The rows are grouped in 4 ways, from coarse to fine. Each group lies inside one group of the grouping before and may be the whole of it. The rows also spread widely along 14 directions, which tell nothing about the answers.
Known rows, each followed by its group in each grouping:
[-28  46 -26 -10   0 -34 -33  -2  11   9 -31  24  -3  -1  29  -2  -5 -25
  -6  -5 -18  -7 -13  -6 -10  -9 -11  -8   7  18  27 -15  -4   6  25   2
 -30 -16] | Q960 Q302 Dolop vonug
[-11  -7  16  16  18  -6 -14  11 -18  24  -5 -12  -3  -7  22 -14   3 -20
   2  14  -9 -32 -14 -31 -18  -4 -13   2   6  -3  22  -5  13  -8  39 -11
 -18 -25] | Q960 Q270 dal nulo
[ 10  23 -15 -10   7   9  -4   3  23   0  -9 -20   2  -3  21   8 -15  26
  18  -2 -27   7 -10 -11   3   3  -3 -14 -12  25 -43  15  13  18  17   6
  -4  17] | Q350 Q869 dalus babek
[  2  -3  21 -10   9  18   9   7  -2 -23  21  34   3 -15  -5  -3  -5   2
   2 -15  12 -12  15  31   2 -13  27   1  -1 -18  20  24  13  -7 -48 -16
  19   2] | Q960 Q302 Renu bok
[ 10  42 -10   3  16 -15 -24  -7  -1  -9  -2   7  18 -27   5  -8   4 -30
   7  23 -17 -14 -28   8  -9 -35  -2 -32  22 -12  29  -4  16  13 -14 -36
 -21   8] | Q960 Q270 Nur Nama
[ 17 -12  36   2  15   7 -26 -21 -12   0  -9  -9  10   6  -7   6  -6 -17
   1   5  -4 -36  28   3 -17  23  10   8   2   5  34  11   7 -18  33   9
   3  -8] | Q960 Q707 Vedu veb
[ -5  -6  -7   2  23   3  26  37   7  23  -1 -38  -2 -23  16   0  -9  23
  15  -1 -11  15 -13 -26   5   8   2 -10 -31  11 -31  16  15   8  12  -8
 -13  14] | Q960 Q270 Nur naz
[-19 -40   9 -17  -2   7  27  17  -5  -7 -13   3  -9  15   7   9  -6  20
   0  -3   5  -3  -7  14  14  -3   7  35 -14 -10   3  11  11 -13   7  10
 -12   7] | Q350 Q902 Ropum teli
[ 20  -2 -11  17  28  -2 -10   6 -29  11 -18  16  21 -29  -2   3   9  -6
  -9 -41  -6  11 -19 -22  -2 -12  22  -8   7  33   4 -13  -1   8  -7 -18
  -3 -11] | Q960 Q302 Renu Veno
[  1 -57   5  16  33  11  31   9 -31  28  -9 -37  18 -30 -15  17  23  -1
  -6 -14   5   4 -21 -20   7   6 -17  16 -12 -13   0 -11   6 -13  23 -28
  -9  19] | Q960 Q270 zerot Bati
[-19  29 -10  -6  23 -10  19 -15  24  -3  19  -1  11  -9  35   5  -6  -1
  16   6  -1 -22   1   9 -13  -3 -15 -14 -10  -5 -10  36  16 -25 -15 -31
   3  -4] | Q960 Q707 Vedu zulap
[-32   1 -13  12   0   4  11 -21   1  25  20  18  -9 -11  31   3  10   3
  15 -30  -4 -23 -14 -10  -3  -8 -39  -1   5 -22 -13 -15  14 -23   9 -14
  15 -23] | Q350 Q156 Nisi tamom
[-23  38   3   9  -2  12 -34  11   8  39  15 -21  -9 -33   7 -13   1 -14
   2  -8 -13  -8  19 -24 -12  27 -36 -29  -6 -20   0 -14  -1  18  39   7
  -5  -1] | Q960 Q707 toz nov
[  4 -46 -21  -8  10   6  24  -5  -7   1 -24  12  -6 -11 -25  11  14   8
 -15 -19  14  27  12   7 -16  15   6  19  23  -2  -4   1   7 -33 -22   7
   9 -14] | Q350 Q729 vusar zufe
[ 10 -30  10  20  22  -7  15 -15 -10  13 -10 -39  11   7  17  12   4  -2
  11   4 -19 -27 -16 -10   1  -1 -13   5 -14  10   8  -1  27 -19  42 -13
  -9  -2] | Q960 Q707 pif diz
[ 14  31   9   8 -27  20 -32 -12  -5 -15  23  12 -13   5   5 -20   0   7
  -5   2 -15   7   7  23   9 -15 -17 -33  23 -34  -2  -4  21  12   4  19
  -6 -10] | Q960 Q707 toz Nimi
[-19 -16  21 -26  25   9   5  15  21   2 -22 -27  15 -11  -9  21  -6 -15
  11   5 -16 -26   4   7  -4  13  -8  28 -35   2  27  -4   3  12  25 -15
  -3  47] | Q960 Q707 toz nov
[ -1 -40 -13  -2  27  -1  20  -6  -8  10 -25  -4   1   3   2   9   9   2
 -12 -13   5  12   5 -16 -24  16  -5  23   8  18  -6   7   6 -35  10  -1
  -4 -23] | Q960 Q707 Vedu veb
[ 18 -15   5  -3 -13  18 -10 -20   5 -13  -9  -7 -15  14  -7  10   0  11
   4  -7 -22   6   7  18   8   4 -11   0   7 -10  -7 -17  19   2  25  25
   0   5] | Q960 Q302 Renu bok
[-28  39 -18  19   0 -23   3  -7   7  12   3  -5   5   5  47  -8   2  -5
  -7 -19 -20  -6 -10   5   2 -12 -32 -34 -23  10  11  13  20 -16  12 -11
 -11 -21] | Q960 Q707 toz nov
[-34  31   2  -4 -12  13 -16  15   2   6  15   9  -8  -6  27 -14  -1   2
  -4  -2  -6  -9  -8   2   5 -13 -33 -11  -2 -30  -3   5   4  12  12   0
 -16  -2] | Q350 Q902 Ropum teli
[ 14  13 -17  26  -2 -12   2 -37   4  18   1 -17   1 -12   5  19   5   1
  11 -37 -21   0  14  10   9  18 -12 -41 -16  12   2 -10  22 -21  20   7
  19  -7] | Q960 Q302 Dolop vonug
[ 12 -14  -4 -13  20   7  20  47  -1   4   0  -3  -9 -30  -8  -9 -12  19
  10  14  10  20  -4 -13  -3   1  46   3   6   1 -19  19  10   9 -28  -8
 -14   3] | Q960 Q302 Renu bok
[  0 -28  25  18  26  10  22   3 -13   5   2 -22  25 -15   3  16  10  -8
   4 -30 -16 -23 -16   9  15 -15 -11   0 -42   1  27  -1  22  -3   7 -31
  13  27] | Q960 Q270 zerot Bati
[-15 -33  -9 -18  19   8  16  21  15   9 -40 -14  -6   4   3  17  -6  14
 -11 -33 -13  28  10 -13 -10  25  -6  25 -32  38 -16   4  -1  -3  23  21
   0   9] | Q960 Q270 zerot Bati
[ 12  10 -23  -8  13 -13 -18  -9  27  -6 -24  26 -15  -3   7  -6  -6 -18
  16   5 -26  -6  -7 -10 -36 -16  13  -3  35  25  10 -24  25   4 -11   0
   4 -28] | Q960 Q707 pif diz
[ -5 -15  -9   8  16   7   7  25  -8  29  -9   0   1 -34   0   6   2   6
  18 -35 -13  -1 -27 -31  10  -9   8   4 -12  12  -9 -33   9  23   7 -11
   4  10] | Q350 Q902 Ropum teli
[ 30   7  15   8  24  23 -19   9  12  -1   0 -29  -2  -1  17 -15 -10   1
  16  17 -31 -14  -2 -27 -27  -5  -4 -16   4  21 -18   9  30  15  18  -4
   1 -10] | Q960 Q707 Vedu veb
[-32  -7   5 -19 -12  24  11  27  21  -2   4  -4 -23   2   9  -8  -5  17
  -6  -6  -2   9  15  14  -2   8 -26   9 -14 -27 -12  16  11   0  -3  17
   1   6] | Q350 Q729 vusar zufe
[ -1  19  -4  -7  12  18 -13 -12  -3 -16   1  28  20 -19  -6   8  10  -7
 -21 -41  -3  18  10  18  -5  -7 -16 -13  -1   4   0   7  -6   1 -21  -7
  15   9] | Q960 Q270 dal nulo
[  2  29  -1  -9 -17  13 -29 -13   3  -1  16   5 -15 -16 -12  -7  -2   0
  -6  13   7  10  34  17  -6  25  -8 -24  28 -39  -6  10  -2  -4   7  22
  -9  -5] | Q960 Q302 Renu bok
[-10 -14 -19  -5   4  13  14 -14  -5  20  15  26 -10 -31  -2  17   4  24
  14 -51  13  16   7 -10  13  20   1   7   7 -14 -40 -17  -9  -9  -5   5
  19  -4] | Q960 Q302 Renu Veno
[-18  24 -19 -10   4  11  -3  18  12   7  -8 -15   4 -12  11   0   2  11
 -14 -15 -14  33  -3  -3   4   5 -32 -13 -16   3 -26   3  -1  18  14   4
 -18  18] | Q960 Q707 toz Nimi
[-15  -3 -31 -11  -6  -7   9  18  29  11 -36 -35 -20   5   8   1   2   2
   2  26 -32  17 -19  -4  -8  -2 -28  -2   0   0  -5 -14  24   7  28   9
 -29  12] | Q350 Q869 dalus babek

New rows. What belongs after each?
[  8   7   6 -19  -8  27 -25  -7   7  -9  -1  17  -7  -9 -18   4  -5   8
   0  -8  -3   6  22  14 -10  12   2   0  18 -10 -10   1   0   5   0  22
  10   5] | Q350 Q156 Nisi tamom
[ 39  18   7  10   4  13 -20 -14  -2  -8  25  11  -9 -14  10 -11 -10  10
  31  11 -15 -18 -10  -8  -1 -18  23 -25  34 -11 -21  -5  28  11  -7  -6
   6 -17] | Q960 Q302 Renu bok
[ 13   0   7 -15  -4  17 -32   9   3   2 -20  22  -5 -17 -25   8  -8   0
  10 -25 -16   1   5   0  -1   4  24   8   7  13   9 -30  -1  29   6  21
  10  13] | Q350 Q156 Nisi tamom
[ -4  -9   8   5  14   4   1   0 -39  13  -1  -2  29 -30 -19  17  13  -1
 -22 -31  17  13   3   6  21  15  -2  -1 -14 -11  11   7 -19  -8  13  -8
 -10  22] | Q960 Q270 dal nulo
[-28  18  -4  -9   0 -17   1  -4 -11  20   1   7  14 -16  15  17  -6   9
   6 -14  11 -15  -5   3  24  16   4   5 -17 -10   4  15 -15  -9  21  -4
 -16  16] | Q350 Q869 dalus babek
[ 20 -25  -1  -4   6  21   7   3   0  -4 -12 -33  -8  -3 -16   2   5  13
  -7  15  -9  28   8   4  -7  13 -12  -5   7 -11 -19   8  17  -6  16  14
 -12  10] | Q960 Q270 Nur naz
[  2 -27 -14   3 -16   3  12   8   7   8 -14   4 -29  -2  -9  -2   5   8
   8  -7 -17   9  -8   5   2  -8   2   2  13 -11   9 -28  30  -2  -2  15
   3  -9] | Q350 Q869 dalus babek
[-31  18   8 -16   9  13  -8  44  31  17  -7 -26 -16 -12  16 -11 -15  -3
  -1   6 -17   2  21 -16 -22  23 -17  -7 -32   7  -4  19   5  15  23  14
  -7   7] | Q960 Q270 dal nulo
[ -1   5   5 -22  29  24   6   3  13  -9   5  -1  10 -10  16   8 -13  22
   7 -10   1   5  12  -8 -13  15  -2   6 -14  13 -43  41  -2  -3  -3  -3
   7  11] | Q960 Q270 Nur naz
[ 14  -6 -15  -6   7  14  10  -8  -5 -17 -12   1  12   4  -6  11   6  21
 -25 -30  -2  45  11  20   4   4  -7  -8  -5  15 -22  19   3 -11 -11  10
  -2   5] | Q960 Q707 Vedu veb
[-39   7  -2 -17  10   4   3  41  30  12 -15 -21 -20  -2  22 -15  -7  -8
  -5  16 -16   3   7 -11 -26   8 -28   2 -21  -2   7  14  12   5  17   4
 -18  -1] | Q960 Q270 Nur naz
[ -1  43 -15  -7  22  11  -2  10  22  -5  11   8  11 -32  13  -6  -6  -1
   6  -5  -5   1  10  -1 -26  -4   4 -33  -1  13 -17  36  12   2 -38 -22
  13  -2] | Q350 Q902 Ropum teli
[ 16 -22  -6  -9  19 -16   1 -28 -18  -5 -19  -1  13  -3  -7  17   6  -6
   3  24   6  -7 -17   3  -3   0   9  16  31 -10   6   3   2 -25  18 -11
 -26   0] | Q960 Q270 zerot Bati
[  1   3 -35   9  -3 -28  24   1  -4   2  -9   6 -11   4  23  -5  -4  20
   0  -4  -5  28 -20   5  10 -14  11 -22   5   8 -12  12  23 -22 -11   5
 -21 -25] | Q960 Q270 Nur Nama
[-10  -4 -15   6  29  -5  12  18 -14  23 -26 -24  23 -23   1  11   9  -1
 -28 -31   1  32   7 -16  -8  23  -9 -10 -30  34  -5  23 -10 -13  16  -4
 -12   5] | Q960 Q270 dal nulo
[ -2   4 -16 -20   8   6  -4  -6  11 -10  -3  17 -14  -6   1  -8   1   0
  -7  21   7  15  13   2 -31   5  -6   0  38 -15 -17  18   5 -22 -12   6
  -8 -23] | Q960 Q270 dal nulo
[  0  -5   4  23  31  18   0 -10 -18  25  20   2  13 -24  24  -1  11   1
  11 -40  -7 -18 -18 -37  -5  -9 -25  -4  -2   2 -22 -13   9  -2  13 -28
  15 -15] | Q960 Q707 Vedu veb
[-26   2 -14  -9 -20  19   6  27  31  14   2   5 -36  -8  13  -4  -9  21
  20 -27 -25  12  -3  -5   8  -3 -18  -5 -16 -10 -24 -27  22  25   4  23
  10   4] | Q350 Q902 Ropum teli
[-26  31 -12  -4 -12 -15  -2  -3  -3  16  29  25 -11 -20  21  -4  -8  12
  13  -4  15  -6  -1   6  19   3   4 -12  10 -36  -7   5  -2  -7  -2   1
 -14 -11] | Q960 Q707 pif diz
[ 22  -9  15   6  -8  13 -29 -44 -26 -11  -2  29   2  16   0   6   4   2
  -2 -17  -5 -19   3  11  -3  -5  -2   6  33  -5   5  -7   9 -19  20  17
   8 -25] | Q350 Q156 Nisi tamom
[-11  -5  -4 -22  -4   0  13 -21  20  -5   5  13  -5 -16 -18  26  -4   6
  14 -16   4   1  22  36  11  21   4   2  -9 -25   7   0   2 -15  -9   7
  16  26] | Q960 Q270 zerot Bati
[  9 -25  19  -1  16  31  21 -21  15 -13  21 -19  -5  -5  -6   5   6  -2
   4   9   2 -18  37  24 -27  16 -18  -4   2 -27   0  32  30 -39 -14 -11
  29  -4] | Q960 Q302 Renu bok
[ 16  33   9  18  -7   1 -27  -2 -26   8  14  -1  12 -18   6  -6  -4   4
   4  -5  -7 -10  -8   0  18  -8  10 -34   4  -8   5   6   7  12  14   1
 -14   0] | Q350 Q902 Ropum teli
[-21  10  -6  -7 -16 -22 -17  29   6  20 -28  15 -20  -6   2  -5 -12  -8
   6  -5 -15  -8  -6  -4   6   2  24   4  -5   7  40 -23   7  16  17  21
 -18  -3] | Q350 Q869 dalus babek
[-17   9 -18  -1  -8 -13  -5 -20  35  16  -9   7 -28   0  18   9 -11  -3
  29 -23 -30 -14   8  -3  -8  13 -14 -11 -10   8   3 -29  23  -5  22  20
  17 -13] | Q960 Q270 Nur Nama
[-18  13  -2 -20  -4   7   6  47   7   0  -3  -2 -12  -1  21 -11 -22  30
   0   8   2  17   1  -4   7   3  18   1 -17   5 -24  36   3  12  -1  18
 -25   3] | Q350 Q902 Ropum teli
[-17 -18   2   1 -13  16   6  -8 -19   3  17  22 -11 -15 -12   1  16   4
 -11 -24  12  12   4  21  16  -2 -22   1  11 -50   9 -15   4 -13  -5   4
   2   1] | Q960 Q270 Nur naz
[-14   1  -8 -13   3  18   1 -21   5   0   5  14  -2   4  15  10  -2  21
  -5 -32   2  13  16   1  -1  19 -24   8   0  -1 -37   9  -5 -14  13  15
   8  -7] | Q960 Q707 toz nov
[-49 -15 -10 -29  21  10  14  -5  29  19  -8   6  -7 -16   4  18   4 -11
   3 -21   7  -9  21  -7 -26  31 -36  33 -10 -13  -3  -6 -10 -20  12  -6
  12   7] | Q960 Q707 Vedu veb
[ 13  16   8   4   7  14  -5  28 -10  -8   3 -13  15 -17   4 -12   0   4
  -2  14 -14   0 -27   4  12 -31   4 -17  -1  -8   5  14  18  25  -9 -21
 -20  22] | Q350 Q869 dalus babek
[ 14  30 -25  -2   7 -25  -2   4   9   2 -14 -13  10 -20   8   8  -9   1
  26  23 -23  -4 -35   0  11 -21  21 -27   5   8  -1  -4  20  17   0 -17
 -26  18] | Q350 Q902 Ropum teli
[-19  -1 -22 -15   3   6  -1 -11  25   7 -23   1 -14  11  18  10  -2   9
   0 -24 -20  16   6  -8 -12  16 -32  12  -4  16 -26 -14   6  -3  29  21
   0  -6] | Q960 Q707 toz Nimi
[-24 -11  13  -8  14  27  -7 -13  -6  18  10   3   1 -12  13  13   3   4
  -1 -34   9 -15  19 -15  -5  28 -36  21 -10 -15 -20   0 -14 -12  36   3
  12   1] | Q960 Q302 Dolop vonug
[  4 -33  -6  -2  16  -3  17 -11 -18   2 -28   5  13  13  13  20   0  20
  -4 -28  -3   1 -16  -8   9   2   9  28  -7  31 -12  10   3 -19  19   3
  -4  -3] | Q350 Q869 dalus babek
[-32  34  -8  -9 -13  -9  -9  -7  -1   6  15  52  -4 -10  23   0 -10  10
   0 -36  14 -10  14  13  10   7  10  -5  -2  -7   6  19  -9 -13 -15   8
   9 -17] | Q350 Q869 dalus babek
[  5 -20  -3 -18  27  13  29   6   1  -7   4   4  12 -21  -1  12  -5  23
  12  -6  16   1  -1   1  -2   5  19  16   2  -1 -31  33   5 -16 -30 -17
  10  10] | Q350 Q729 vusar zufe
[-11 -10 -10  -5   7 -15  20  21   8   2 -18  -7 -14  13  29  -4 -12  15
   6   7 -14   6 -16  -7   0  -9   8   5 -12  18  -8  14  21 -10  11   7
 -20 -14] | Q960 Q270 dal nulo
[-13 -12 -19   5   7 -22  35  22   3  24   3  -8 -18 -22  15  -1  -5  10
  21   6   4  -1 -14  -9   9  -1  19  -5  -5 -11   0   0  23 -17  -6 -12
 -13 -11] | Q960 Q302 Dolop vonug
[ -6 -35  11   7  -8  17  30  -3 -15   0   1 -14   2   6  -6  16   5  22
 -13 -32   4  10  19  29  21  15  -9   2 -32 -10   4  21  15 -27   6  15
  10  10] | Q350 Q902 Ropum teli
[ -7  35  -6   3 -20   4 -17 -21  -5   4  28  20  -8 -11  14  -7   0  10
   4   0   5  -7   7  13   8   2 -12 -26  23 -36  -9  13   6 -11   0   6
  -3 -12] | Q350 Q869 dalus babek
[ -9 -12 -22 -25  13  13   6   2  37   7 -16 -10 -20 -23 -18   6   3 -11
  14  23  -7   1  16  -5 -39  19 -13   7  24 -15 -10  -8  15  -8  -5  -1
   6   4] | Q350 Q902 Ropum teli
[-25  15  -6  -9 -10  11   0 -10  33 -13   6   5 -29  35  53 -11 -11  16
   7   1 -25  -9   2   5 -12 -10 -42   0  -2  -6 -28  14  27 -11  19  17
  -3 -27] | Q960 Q302 Renu bok
[ -6  -3  18 -20   8   7   5  33  -8 -10  14  16  -6 -16   1 -13 -13   9
   5  25  17  -4  -1   6   2  -8  30  11  10 -27   3  28   4   1 -19  -6
 -18   2] | Q960 Q270 dal nulo
[ 39  -9  14   0  17  35 -16  11 -14 -24  -8   2   7   1  -6 -11  -2  14
 -20 -11 -10  27   7  -1 -15  -8  12  -8  11  22 -20  25  12   9 -10  11
   2  -7] | Q960 Q270 zerot Bati
[-24  -7   3   1  -5   2   5  26 -19  22  10  16  -3 -40 -20  -4  12 -10
  -2  -8  16  -4  -7  10  10  -7   6   1   7 -43  33 -16   1   1 -17 -15
  -7   8] | Q350 Q156 Nisi tamom
[-13  -1 -14  -9   7 -28  16   7  20   7 -31  -5  -8  17  36  17 -24  19
  21 -19 -23  -6 -11  -5  12   8  23   9 -37  46  -5   6  13  -5  26  15
 -11  -3] | Q960 Q302 Renu Veno
[ 29  14  12   7  13  23 -35 -31  -9 -11  -1  17  15  -4  -2   3   2  -5
  -7 -35 -15  -5  20   1 -15   5  -4 -13  12  22  -3   0   6   1   8   8
  23 -11] | Q960 Q707 toz Nimi
[-19 -10 -15   6  12 -22  21  27   0  32 -12 -24 -11 -12  25  -4  -6   4
  20  22  -7 -15 -27 -30  -2  -1   6   2  -5   1  -2   1  20  -9  24 -10
 -29 -12] | Q350 Q902 Ropum teli
[  3  -3  10   1  16  22 -25  28  15  18 -20 -40 -19  -9  -1 -19   0 -21
 -10  25 -21  -4  23 -29 -45  21 -25  -7   6   6   7   0  17   6  38  12
 -10 -14] | Q960 Q302 Dolop vonug
[  8  -1  -1  -8  39  23  15   8  14  -5  -2 -12  19 -22   7  11  -3  11
   0 -26  -7  13  10  -7 -17   9  -3  -7 -24  29 -31  35   6  -2 -16 -17
  19  15] | Q960 Q270 zerot Bati
[ 15 -25  27  14   9   3   4  -8 -10  -2   8  17 -12  15  29  -4 -15  11
  28 -15 -16 -40 -10 -11   1 -15  25  10  -3  15   4  -1  32 -13  13   5
  18 -31] | Q960 Q270 dal nulo
[-18  -6 -16 -36 -17  -7  13  13  28  -3 -14  25 -30  12  17  12 -28  38
  31  -4  -7   3  -8   4  19   5  30  29  -3   3 -27  -3   7   9   4  30
  -7   9] | Q350 Q869 dalus babek
[-33  34 -24   9  -2 -24  -2  27   5  21 -10   6  -8 -10  34 -16  -3  -7
  -4  -6 -12   0 -18 -11  -5 -15  -7 -24 -10  10  15   5  14   1   2  -5
 -23 -22] | Q350 Q902 Ropum teli
[-20   8 -10  -8  -2 -22 -10 -47   3   5 -12  22   5   9  23  23   1  -9
  19  -5 -11 -41 -20   8   8  -5 -18  16  12 -10  17 -18   4 -20  33  -7
  -6  -2] | Q350 Q869 dalus babek
[ 12   3  12   9   6  39 -22   4 -23   9  27   8  -4 -23   4 -14   5  15
  -2 -18   3   6   1 -22   1   0 -12  -9  23 -23 -37  -3   0  14   9   2
   1 -12] | Q960 Q302 Renu bok
[ 45 -16  21  18   5  22  -8 -15  -9  -1  12  -9  -4  -5  -5   0  -5  15
  26 -12 -22 -14   0  -5   7  -3  18 -12   8   3 -12 -16  33   8  12   8
  19  -5] | Q960 Q707 toz Nimi
[ -1   8  -4 -20   6   0 -16 -33  10 -22 -35 -17  19  25   9  22   2  -9
 -10  17 -21  -9  -4  21  -9   1 -33   9   2   8   4  13   4 -11  40   5
 -23  18] | Q350 Q902 Ropum teli
[ 14  27 -26  16   3   2 -11  -2   5  14  -1 -15  -6 -15  10 -11   5   6
  -3  -8 -21  27   0 -14 -11   3 -17 -40  11  10 -25  -4  20   4   9   7
  -7 -17] | Q960 Q707 toz Nimi
[ 10  -1   4  -1  17  13   4 -27  15   0  12 -18   6 -30 -17  15   5 -12
  18   4  -7 -15  19  16 -13  15 -15 -19   1 -24   6   3  18 -14  -4 -17
  21  20] | Q960 Q270 Nur Nama
[-13   5  16  -2 -15  19  -1  10   1  -8   7  12  -5  18  31   1 -14  30
   6 -36 -19  -9  -9  10  29 -14  -7   5 -32   6 -11   9  13  16  14  17
   6  10] | Q350 Q869 dalus babek
[ 18   2   8  -7   9  22   3  39   4  -9   4  -2  -4 -30 -22 -11  -6   5
  -8  -5   2  23  24  14  -7   3  29 -18  -6   0   7  21  14  11 -36   0
   7  10] | Q960 Q302 Dolop vonug
[  0   2   0 -28  -5   3  -8  -1  17 -15  -7  20 -20  18  23   2 -26  25
  29  18 -10 -16  -9  -4   1  -5  21  21  16   2 -29   7  12   6  13  21
 -13  -7] | Q350 Q902 Ropum teli
[-21   3 -18   6  16 -20  22  -8   9  12 -16 -13  10  -4  17   9   8 -12
  -6   0  -5 -10   0  10 -20   3 -16 -10 -13  12  19  24  17 -40   0 -19
  -3 -12] | Q350 Q156 Nisi tamom
[ -6  15  13   4  10  -5  -2 -27 -16  -9   9  21  31 -11   2  15   5 -12
  -5 -31   4 -21   5  33  16  -6   1  -7 -16  -7  36  11   2 -15  -9 -21
  10  13] | Q960 Q707 toz Nimi
[ 20 -29  16  -8 -15  18 -11   1  -5  -5 -13  -7 -22  15 -12   6 -12  23
   7  -4 -13   9  10   6  15  15  15  14   4  -5 -10 -15  12   9  34  40
  -8   5] | Q960 Q302 Renu bok
[ 10  16 -10  16  13  -8 -13 -10  -5  11   3   7  -3 -14  17  -9   1  -7
   4  -4  -9  -6  -3 -16 -18  -2   1 -26  18   8  -2   5  16 -13   3  -5
   0 -32] | Q960 Q270 zerot Bati
[-32  13 -22 -24   0 -14  13  11  21  -6 -18  -2   4 -17  -6  14   6 -11
  -2   7 -10  16 -18  30  13 -14 -20  -2 -13 -25  22 -10   4   9  -7 -16
 -25  41] | Q960 Q270 Nur naz
[-21  17 -19  -6  21   1  10  12  20   1   1 -10  -5 -12  26 -14   5  -9
  -3  23  -8   4 -11  -7 -30 -13 -33 -14   9 -12 -10  21  19 -11  -9 -24
 -16 -11] | Q960 Q270 Nur naz
[ 17   1   2 -11   4  17 -26   2  27  -6 -37 -28  -5   2 -17   4  -4  -9
  -7   3 -32   7  26   4 -30  22 -12  -9  -2  24   7   1  16   9  21  25
   6   9] | Q350 Q729 vusar zufe
[-10  -3   4   3   3  13  13 -17   0 -11  14  18   8 -11   0   2  15 -11
  -6 -13   2 -18   3  31  -5 -18 -19  -5   6 -28  27  11  21 -24 -29 -25
  20   1] | Q350 Q869 dalus babek
[-21   7  -5  -3  27  -5  13   8  10  14  13  33   8 -35  20   6  -2  -7
  34 -33  -8 -32 -31 -15   5 -26  11   9  -9   0   7 -27  13  14 -24 -41
  18   7] | Q960 Q707 toz Nimi
[ 32   2   0   5  24   8 -10 -18  -3  -9 -20 -10  19   5  14   8  -4   6
   2  -5 -22 -10  -7 -12 -16  -3   6  -5   5  41 -14  21  17  -6  14  -5
   4  -6] | Q350 Q869 dalus babek
[  2  -6  -8  12 -14 -13  -4 -18 -19  21   4  -5 -13  -3   5   2   2  11
  10   1  -3   0 -10  -4  20   8  -3  -8  17 -24  -3 -22  11 -11  35  14
 -20 -13] | Q960 Q707 toz nov
[ 17  15 -34   1   9 -16  13  -6  29  -8 -34 -36  10  -8  -8  20   2  -1
   0  -8 -38  35  -3  23   0   1  -9 -39 -26  32   3   2  27   1  -1  -1
  -5  28] | Q960 Q270 Nur naz
[  2  24 -13  -8   9   6 -23   1   4   2 -22  -2   9   2  19   5  -7  13
  -5 -25 -25  20 -12 -16   4   1 -14  -4  -8  32 -30  -7  -4  24  30  14
 -16   8] | Q960 Q707 toz Nimi
[ -4  -2  15   5   9  17 -17 -14   6   1 -15 -24   6   7   6   7   6 -15
 -14 -15 -26  -9  15   3 -16  12 -43  -7 -19   9  12   1  11  -6  42  10
   5   4] | Q960 Q270 dal nulo
[-35 -13  -5  -9  -1   7  10  18  12  17 -15 -18 -16   0   9  -4   6  -4
 -14  12  -2  -1  10  -3 -18  15 -33  12  -4 -17  10  11   9 -16  21   6
 -14  -4] | Q350 Q869 dalus babek
